Every row belongs to one group in each of 4 separate groupings. Each group adds its own fixed numbers to the row, and there is some noise. The rows also spread widely along 11 directions, which tell nothing about the answers.
(in the rows, 128 means zero)
Known rows, each followed by its group in each grouping:
[136 110 116 167  95  92 149 111 166 153  91 121 140 157 109 125 104 167
 118 127  77 143 114 129  73  97 113 218 144  98 119  98 165 144  91 121
 144 109  81]	Pab J (3) (2)
[100 133 110 159 162 160 133 209 153 118 110 132 135 106 142 190 174  80
 134 179 138  82 119 129 139 127 140  74 124 158 104 112 111  96 135 143
 136 157 150]	pimu D (1) (0)
[160 148 127 107  89 170  77 130 137  79 111  88 140  96 136 127 135 131
 137 109  98 147 143 106 115 128 139 110 105 114 133  82 147 120 133 130
 150 138 146]	Pek U (2) (1)
[105 121 130 121 126 119 157 138 142 133 117 115 139 169 122 118 147 123
 155 129 137 117 131 122 132 146 114 132 127 122  99 120 120 122 133 113
 163 154 111]	deze D (3) (2)
[152 117 147 143  97  94  68  79  74 106 111 109 121  96 132 121 117 128
 126 131 145 127 144 121 113 114 138 103 138 129 166 115 175 125 105 126
  94 147 166]	Pab U (5) (0)
[139 104 146 152 106 117 120 114 104 131 117 105 122 133 125  97 136 136
 143 115 161 116 164  77 159 133 111  92 158 117 128 116 157 117 133 115
 118 147 117]	pimu N (4) (3)
[113 130 108  70 103 116  99 104  75 116 118 155  98 160 154 113 141 105
 128 158 130 176 123 123 138 129 123 113 109 149 139 146 131 164 121 108
 110 160 120]	Pek N (4) (5)
[111 123 148 125 146 185 116 163 138 117 132  91 139  98 134 172 174  76
 122 125 107 127 100  86 113 130 160  75 115 125  91 119 110 106 150 143
 166 144 163]	deze J (2) (5)
[ 95 106 146  87 130  87 128  71  98 129 126 115 120 197 137  95 139 109
 138 100 155 156 132 131 137 125 157 125 111 115 139 145 131 153 105 111
 120 169 130]	Pab J (0) (1)
[139 189 132  77 122 229  68 174 148  62 115 102 149  61 140 186 142 115
 126 161  41 116 105 113  78 133 143  86 105 132 111  94 143 115 152 140
 174 155 164]	deze U (1) (3)
[116 146 125 107 137 184 107 149 175  96 117  68 162 125 129 158 141 122
 136 103  83 134 108 116  97 121 157 117 109  92 120 109 136 112 130 138
 174 165 135]	pimu J (0) (4)
[ 95 143 104 149 154 109 143 135 144 141 110 122 171 129 112 121 160 134
 149 124 156  76 140 150 128 126 147  91  92 142 111 102 113 100  89 135
 154 165 132]	Pek J (5) (4)
[ 78  81 145 130 162  65 156 112  76 199 132 161  97 160 144 132 144  71
 107 133 147 161  80 133 112 112 172 158 115 146  94 170 107 170  98 142
 114 147 132]	Pab U (3) (4)
[146 100 107 199 117 116 181 155 156 184 114 108 149 126 114  78 141 147
 116  84 162 116 162  52 155 128 116 124 139 117  79  72 120 116 141 135
 140 107  80]	pimu N (2) (0)
[107 155  84  76 105 151 142 139 151 120  98 177 116 196 145 125 140 144
 134 193  86 136 134 128 124 113  79 129 133 147 133 107 126 172 133  99
 141 132  50]	Pek J (4) (1)
[138  93 188  99  98 117 155 136 134 174 113 179 109 165 139  69 149 113
 159  83  97 139 133 120 106 191 146 183  73 152  58  95  73 116  84  94
 164 122 102]	Pek J (3) (1)
[122 136  91 174 139  97 126 122 125 119 112  96 148 120 116 124 143 108
 120  97 151 144 134 116 128 102 164 119 103 113 120 111 131 122 106 151
 123 146 151]	deze J (1) (3)
[103 139  99  59 105 109 122 133  93 108 115 133 123 147 143  99 121 124
 152 142 141 163  98 129 148 145 120 147  83 149 104 176 141 143 134 113
 140 194 134]	deze J (3) (3)
[158 139  65 153  88  77 145 122 104 151  97 166 135 125 133  53 115 168
 117 146 159 134 157  82 138 119  81 139 114 153 119  98 140 151 120 110
 112 119  80]	deze J (3) (0)
[127 143 113  97 118 144 127 117 107 146 122 122 140 111 138 107 133 132
 111 128 121 147 115  94 122 129 129 114 102 131 106 118 127 140 130 133
 152 144 129]	Pek J (3) (2)
[ 83 161 114 112 175 148 105  97 119 131 126 101 165 122 122 182 135 112
  88 149  86 134  77 142  57  84 175  97 130 121 131 127 138 152 107 161
 149 158 155]	deze J (5) (0)
[115 131 147 102 113 161 105 118 165  91 108  88 146 156 120 180 129 143
 138 147  67 109 113 144  76 114 122 136 151  98 145 104 163 124 120 119
 164 152 119]	Pab D (0) (0)
[ 84 114 108 138 151 140 157 188 157 153 113 117 141 140 117 167 137 115
 130 151 116 116  79 133 122 124 140 146 132 130  80 142 131 110 130 145
 156 168 116]	pimu N (4) (0)
[148 129 121 145  88  89  84 136 112 118  86 134 131  98 133 110 106 152
 151 160 120 109 123 135  99 121 119 152 131 140 142 124 181 110  84 113
 119 157 130]	pimu U (0) (4)
[147 131 113 136  87  72 117 100 127 105  96 133 142 157 119  69 127 153
 161 112 147 134 168 141 125 149 119 160 104 127 131  96 140 123  87  84
 122 149 115]	deze N (3) (2)
[117 107 152 126 123 117 152  89 102 193 132 127 134 146 124  88 141 136
 111 104 126 138 136  79 116 126 127 115 140 119  92 110 121 150 117 129
 151 118  97]	Pek N (3) (5)
[110 142  88 144 160 123 126 108 146 105 128  57 163 146 119 150 145  99
 114  72 121 173 119 129 108  97 178 129 103  84 121 109 124 144 119 169
 151 153 155]	deze D (3) (3)
[109 125 140  91 133 168 125 127 101 147 129 163 106 139 157 158 162  90
 100 169 103 142 111  93 111 116 124  85 135 155 117 118 102 163 143 127
 136 122 111]	Pek J (3) (0)
[109 130 146  98 138 141 120  99 137 130 122  82 146 146 123 151 126 131
 119 113  83 134 103 126  84 111 155 137 126  99 119 120 150 140 111 143
 164 155 136]	Pab D (0) (3)
[144 111 104 155 101 132 117 170 104 104 119  62 122  83 125 140 123 111
 129 124 159 147 113  51 171 111 110 112 137 108  99 144 164 105 184 162
 139 148 148]	deze U (0) (3)
[135 153  71 142 103 128 118 143 172  97  95  96 165 134 117  99 130 157
 153 111 126 130 157 136 132 119 122 129 116 106 135  90 154 117 117 124
 140 161 108]	pimu U (4) (5)
[125 123  81 165 141  72 141 143 121 123 112 121 140 135 134  87 163  93
 140  95 192 139 153 121 163 138 166 115  71 145 104 102  96 120 103 136
 119 153 153]	deze D (2) (1)
[172 150 130 113  93 198  95 135 139  86 116  98 139 100 145 103 148 144
 137 114 114 116 179  54 148 142 104  51 134 117 136  72 144 115 163 113
 143 133 116]	pimu J (4) (3)
[ 97  96 115 158 153  78 143 138  89 139 118 167  92 156 148 137 182  59
 124 161 192 126 144 126 171 127 153  86 115 164 125 125  97 141 113 118
  79 142 139]	Pab N (4) (2)
[113 142 156  90 132 176  98 124  91 140 126 157 101 120 153 169 142 115
  96 211  68 122  94  82  78 113 104  83 171 151 121 126 144 168 147 115
 139 127 103]	deze N (4) (4)

New rows, each followed by its group in each grouping:
[114 132 122 142 118 127 140 142 152 132 108  98 159 139 102 128 127 156
 144 132 121  93 127 120 112 122 106 129 150 115 106 109 150 110 138 132
 161 145 104]	deze U (5) (0)
[159 121 132 166 117 135 109 172 135 125  99 153 131  59 141 143 153 103
 122 145 100 103 123 112 100 139 145 119  88 162  97  88 123  98  95 128
 135 122 159]	Pab J (3) (5)
[153 151 106 140  95 176 107 140 147 126  94 155 108 132 153 163 125 136
  87 206  47 149 125  80  76  78  84 134 186 125 151  82 161 176 141 115
 119  81  63]	pimu J (1) (2)
[126 128  77 155 133 134 154 164 143 145 107 168 111 156 148 150 157  92
  90 169 101 153 120  82 111  90 112 127 135 147 110  89  93 170 142 134
 119  86  72]	deze J (0) (0)
[128 136 129 121 124 182 130 165 146 117 122 125 134 119 135 153 158 112
 123 151  98 114 126  80 116 131 106  90 133 135  99  96 116 125 163 123
 163 126 113]	deze J (3) (0)
[124 141  77 129 109  70 136 106 137 117 101 120 152 173 121  76 124 153
 152 105 141 149 147 149 121 127 122 170  90 117 129 109 134 145  92 111
 137 160 104]	deze D (3) (4)
[ 96 124 123 150 144 142 150 194 175 111 109  98 163 129 103 162 162 111
 165 132 140  69 121 134 133 137 132 105 121 126  87 111 117  71 137 137
 173 165 136]	deze U (0) (0)
[107  97 152  87 102 113 133 144  75 179 111 180  75 133 151 144 105 120
 109 219  93 137  56 102 103 125  95 172 147 169  92 178 157 157 135 115
 128 138 103]	Pab J (5) (2)
[ 96 103 106  92 120  75 133 100  69 139 122 154  84 184 157 120 130  88
 118 149 153 196 107 126 151 105 131 150 121 143 133 174 134 196 133 126
  94 155 113]	Pab U (3) (3)
[118 113 114 113  99  83 143 134 104 144 111 148 122 151 133  74 137 131
 163 120 170 133 142 130 158 150 115 145  91 145 104 133 117 126 114 110
 135 162 110]	Pek U (3) (4)
[ 95 115 172 105 126 166 120 167 153  79 114 115 127 147 129 176 179  98
 183 171 144  59 138 144 156 160 114  65 131 144 122 128 127  76 148  94
 154 178 147]	Pab J (5) (2)
[ 92  82 188 154 159 132 152 133 128 171 129 134 116 172 137 149 170  85
 133 136 135 107 131  99 126 128 139  95 175 127 100 121 116 132 125 124
 139 126 109]	pimu N (3) (1)
[114 106 132 140 117 180 167 198 180 150 115 102 140 138 120 158 134 131
 137 138  93 115 105  86 125 126  95 146 162 108  72 115 137 114 176 140
 180 130  80]	pimu U (3) (0)
[ 64 125 103 132 175 134 175 146 181 113 125  77 167 185 109 158 181 102
 149 108 166 107 140 151 161 124 153  95 112 101 106 113 107 118 140 133
 163 177 126]	Pab N (3) (2)
[128 190  74 116 148 128  85  99 108 101 101 193 132 132 165 129 158 108
  93 194  99 132 148 135  87  92 141  66 108 173 173  74 115 186  87 116
  92 120 118]	deze J (4) (1)
[165 113 152 147  74 141  81 137 140  84 101  94 135 108 124 122 124 141
 162 112 120 113 150 114 122 146 117 125 133 117 138  98 163  83 119 107
 132 149 140]	pimu J (5) (0)
[108 160  95 130 129 127 146 100 163 140 106 116 159 177 112 117 126 162
 119 126  86 138 130 128  78  92 121 151 135  96 131  95 139 163 110 121
 154 128  71]	deze J (1) (4)
[ 63 143  87  63 144 157 111 171 136  86 116 126 126 171 151 189 152  83
 145 192 111 160  78 167 133 116 136 119 116 144 128 177 140 153 145 121
 141 202 131]	pimu N (3) (5)
[105 103 199 125 127 139 122 109 148 132 111 155 119 182 130 163 177  94
 158 138  91 101 137 157  82 145 144 122 141 130 127  97  98 117  80  94
 148 126 118]	Pek J (3) (2)
[141 133 119 125 113 178 121 159 135 101 120  82 141  87 137 143 138 133
 124 141 128 115 132  64 153 120 101  80 127 118 111 109 160 115 180 138
 158 146 136]	Pab J (3) (1)
[141 138  98 148 134 151 115 114 123 124 117 116 128 116 151 143 158 105
  79 143 112 150 144  63 119  81 131  66 137 121 146  83 132 167 142 143
 116 102 115]	Pab J (0) (5)
[101 130 124  91 112 169 116 112 150 104 117  81 126 180 126 183 132 127
 124 140  72 159 102 109 104  84 112 133 164  85 143 131 157 156 149 136
 162 137  91]	Pek J (0) (3)
[121 109 111 114  92 122 107 155 131 117 103  96 119 133 125 143  95 136
 145 129  92 174  65 135 105 122 133 208 115 105 111 168 173 119 116 129
 146 180 126]	pimu J (4) (4)
[138 105 143 102  92 131 134 158 145 132 112 133 112 155 141 101 131 114
 157  93  98 166 122 117 124 159 134 187 100 124  85 122 116 131 128 115
 150 144 105]	pimu U (3) (3)
[ 74 119 145 100 129  93 140 113 136 153 109 101 170 150  90 121 110 155
 166 102 126 101  82 190  94 147 160 173  94 122  92 156 143  88  69 132
 179 201 147]	Pek J (5) (0)
[161 144 133 139  87 136 133 119 181 137  88 134 161 143 119  80 122 186
 148 118  84 101 167 117  87 140 100 154 136 114 122  59 149 120  94  90
 157 117  73]	pimu J (3) (2)
[133  92 146 135 109 100 141 119  99 184 123 113 120 110 128 107 108 135
 109 115 109 149  95  86 104 127 129 170 127 118  83 137 155 136 117 142
 151 134 128]	Pab D (3) (5)
[148 117 118 158 117  87  87 111  69 126 118  75 142  46 118 103 108 142
 117 105 171 128 116  99 135 126 161 113  96 121 120 136 181  98 101 146
 118 182 193]	Pab N (4) (4)
[ 91 109 131 136 159 104 101 122 102 147 116 124 124 129 144 164 143  65
 108 132 111 165  70 144  83 100 200 137 113 132 122 157 130 138  74 151
 117 159 171]	pimu J (0) (5)
[127 123 174  84  93 169 108 124 156 114 112 104 128 166 128 130 124 140
 158 125  70 132 126 127  95 146 115 150 154 101 121 111 148 129 138 102
 162 144  98]	pimu U (5) (2)
[104 131 131  83 129 146 109 121 108 103 126 118 119 143 148 154 142 109
 121 164 116 145 114 118 127 118 129 103 129 132 131 140 151 157 144 121
 133 163 135]	Pab N (3) (1)
[ 85  93 135 133 105 123 166 140 143 148 112  80 133 167 103 155 104 171
 148 172 129 101  95 100 141  95  61 154 195  93 109 170 207 124 165 128
 171 162  84]	Pab J (3) (1)
[111 137  93  81 118  76 134 121 105 132 104 151 138 137 136  82 119 134
 140 125 141 142 108 151 129 142 154 162  54 156 104 145 130 135  83 119
 130 185 139]	Pab J (0) (3)
[105 119 176 115 149 163 125 125 101 160 135 139 128 123 137 141 176  97
 122 151 124  93 136  89 124 140 135  43 143 151  99 109 105 125 134 127
 151 130 131]	Pek N (5) (5)
[ 85 129 123  97 152 164 140 168 124 147 132  88 146 111 122 160 138 112
 115 151 107 128  69  86 117 122 134 107 128 123  67 156 138 120 160 153
 183 166 138]	deze N (0) (5)
[108 100 148 112 121 152 144 164 157 101 124  78 137 141 123 143 160  99
 163  91 145 124 122 121 157 159 145 125  92 107  89 130 118  88 150 120
 167 176 152]	Pab J (3) (2)
[145  93 101 147 108 101 146 151  76 151 128 143  85 129 157  84 153  81
 117 120 185 180 136  41 184 134 111 116 101 147  90 136  99 151 167 125
 107 124 112]	deze J (3) (4)
[117 126 106 169 154 176 141 209 177 113 109 128 131 120 141 180 189  72
 132 154 128  99 131 106 148 129 141  77 122 140  99  87  94  98 146 135
 136 132 128]	pimu J (4) (2)
[166 118 154 116  91 136  71  96 105  85 116 118 120 107 150 104 150 107
 135  97 120 152 163 104 120 146 149  98  91 128 148  93 134 124 108 101
 117 141 161]	Pab J (3) (5)
[130 127  99  95  82 105 121 131 100 118 116  91 132 127 122  90  93 165
 147 127 138 164 104  95 140 138  95 174 111 112 102 160 175 133 150 116
 155 181 115]	deze N (3) (4)
[110 143 102 106 124 170 139 165 146 129 111 119 140 120 129 150 142 129
 126 159 106 117 107 109 129 128 116 112 113 132  98 114 126 116 144 132
 164 150 115]	Pek J (4) (2)
[124 157 145 104 124 170 131 143 168 110 104 168 139 165 132 123 169 144
 153 173  84  70 168 122 107 151  95  80 141 151 117  64 113 128 122  83
 156 127  78]	deze N (4) (1)
[118 129 172  86 145 134 143 101  89 190 135 150 127 135 139  89 141 120
 102 116 100 131 115  70  93 149 151 111 117 147  70 116  99 155 116 125
 156 123 112]	deze N (0) (3)
[ 64 100 100 128 148 104 195 145 146 161 116 151 121 208 128 143 158 108
 131 160 156 122 117 129 153 107 106 129 140 135 106 143 111 157 145 120
 137 147  74]	Pab J (3) (0)
[149 130  91 110  89 125 133 158 135 123 108 131 128 128 136  76 137 126
 133 107 117 170 133  85 137 154 126 156  77 140  80 102 110 134 136 110
 145 135 107]	deze N (2) (5)
[ 79 108 127 132 162 114 117 132  99 120 127 124 115 149 140 166 175  57
 137 137 165 137 110 145 149 119 176  80 105 143 126 148 104 121 105 144
 117 172 171]	Pek J (4) (1)
[122 131 120 163 151 120 130 150 147 143 112 125 144 118 126 148 151  99
 116 120  97 128 110 123  79 111 169 140 108 127  95  92 104 127  98 146
 146 120 127]	deze U (0) (4)
[ 62 158 189  64 154 187  99  77 113 146 121 141 151 138 127 195 148 151
 121 222  64  52  95 135  55  95 111  40 201 142 154 131 169 150 108 116
 175 154 115]	Pek J (2) (3)
[152 146 103 126 115 160 121 152 140 136 109 108 139 106 142 118 118 145
  99 138  88 147 121  65 110 109 116 129 137 119 106  91 155 146 144 142
 147 120  98]	pimu N (0) (1)
[106 106 165 136 116 134 113  87 126 130 124  71 134 158 109 162 132 134
 136 115 108 129 121 114 107  98 126 119 172  86 138 131 164 125 122 142
 152 138 122]	Pek J (5) (3)
[115 111 133 103 119  90 176  85 127 189 115 152 123 197 132  77 125 146
 117 111 110 153 130 118 102 133 122 181 122 121  99 106 116 179 104 107
 144 122  71]	Pab D (3) (2)
[103 165  67  74 131 163 113 164 132  78 119  55 164  94 133 159 112 144
 130 158 128 136  87 121 150 113 117 109  97 117 115 155 184 124 170 157
 172 210 164]	Pab D (3) (1)
[ 86  93 119  98 117  76 162 143  86 170 116 137 103 163 129 110 110 111
 136 145 141 160  63 109 136 128 122 189 113 143  72 197 136 138 127 133
 143 168 113]	deze J (0) (3)
[ 86 120 167 149 162 168 145 123 130 151 132 109 148 139 121 165 180 113
 127 164 130  64 137  77 121 106 105  24 193 120 117 114 135 124 155 126
 163 131 113]	deze J (3) (5)
[142  62 214  90  39 119  91  99  88 142 115  98  94 131 118 110  99 143
 165 105  89 161  86  99  98 158 116 195 142 106 106 168 178  98 111  96
 162 155 137]	Pek J (2) (5)
[ 86  93 172  88 123 127 127 104 108 159 122 163  93 205 154 139 149  92
 134 158  97 158 102 125 101 121 126 136 164 134 128 159 127 171 116  98
 128 140  93]	pimu J (3) (5)
[138 111 144  62  74 176 127 134 104 127 133 116  97 148 149 108 127 123
 132 122 109 180 127  60 151 145  86 128 133 118 103 127 126 155 194 116
 156 132  90]	Pek U (3) (0)
[116  93 103 181 131 124 166 186 156 166 107 136 117 148 136 141 157  94
 119 141 128 134 116  80 137 104 120 135 145 130  89 116 117 129 137 139
 132 109  87]	pimu J (0) (5)
[ 63 119 143 120 149 192 140 162 196  96 118  74 152 166 111 223 176 113
 154 167  99  80 107 133 121 103 117  76 170 100 126 129 150 107 159 123
 182 164 117]	Pab J (2) (5)
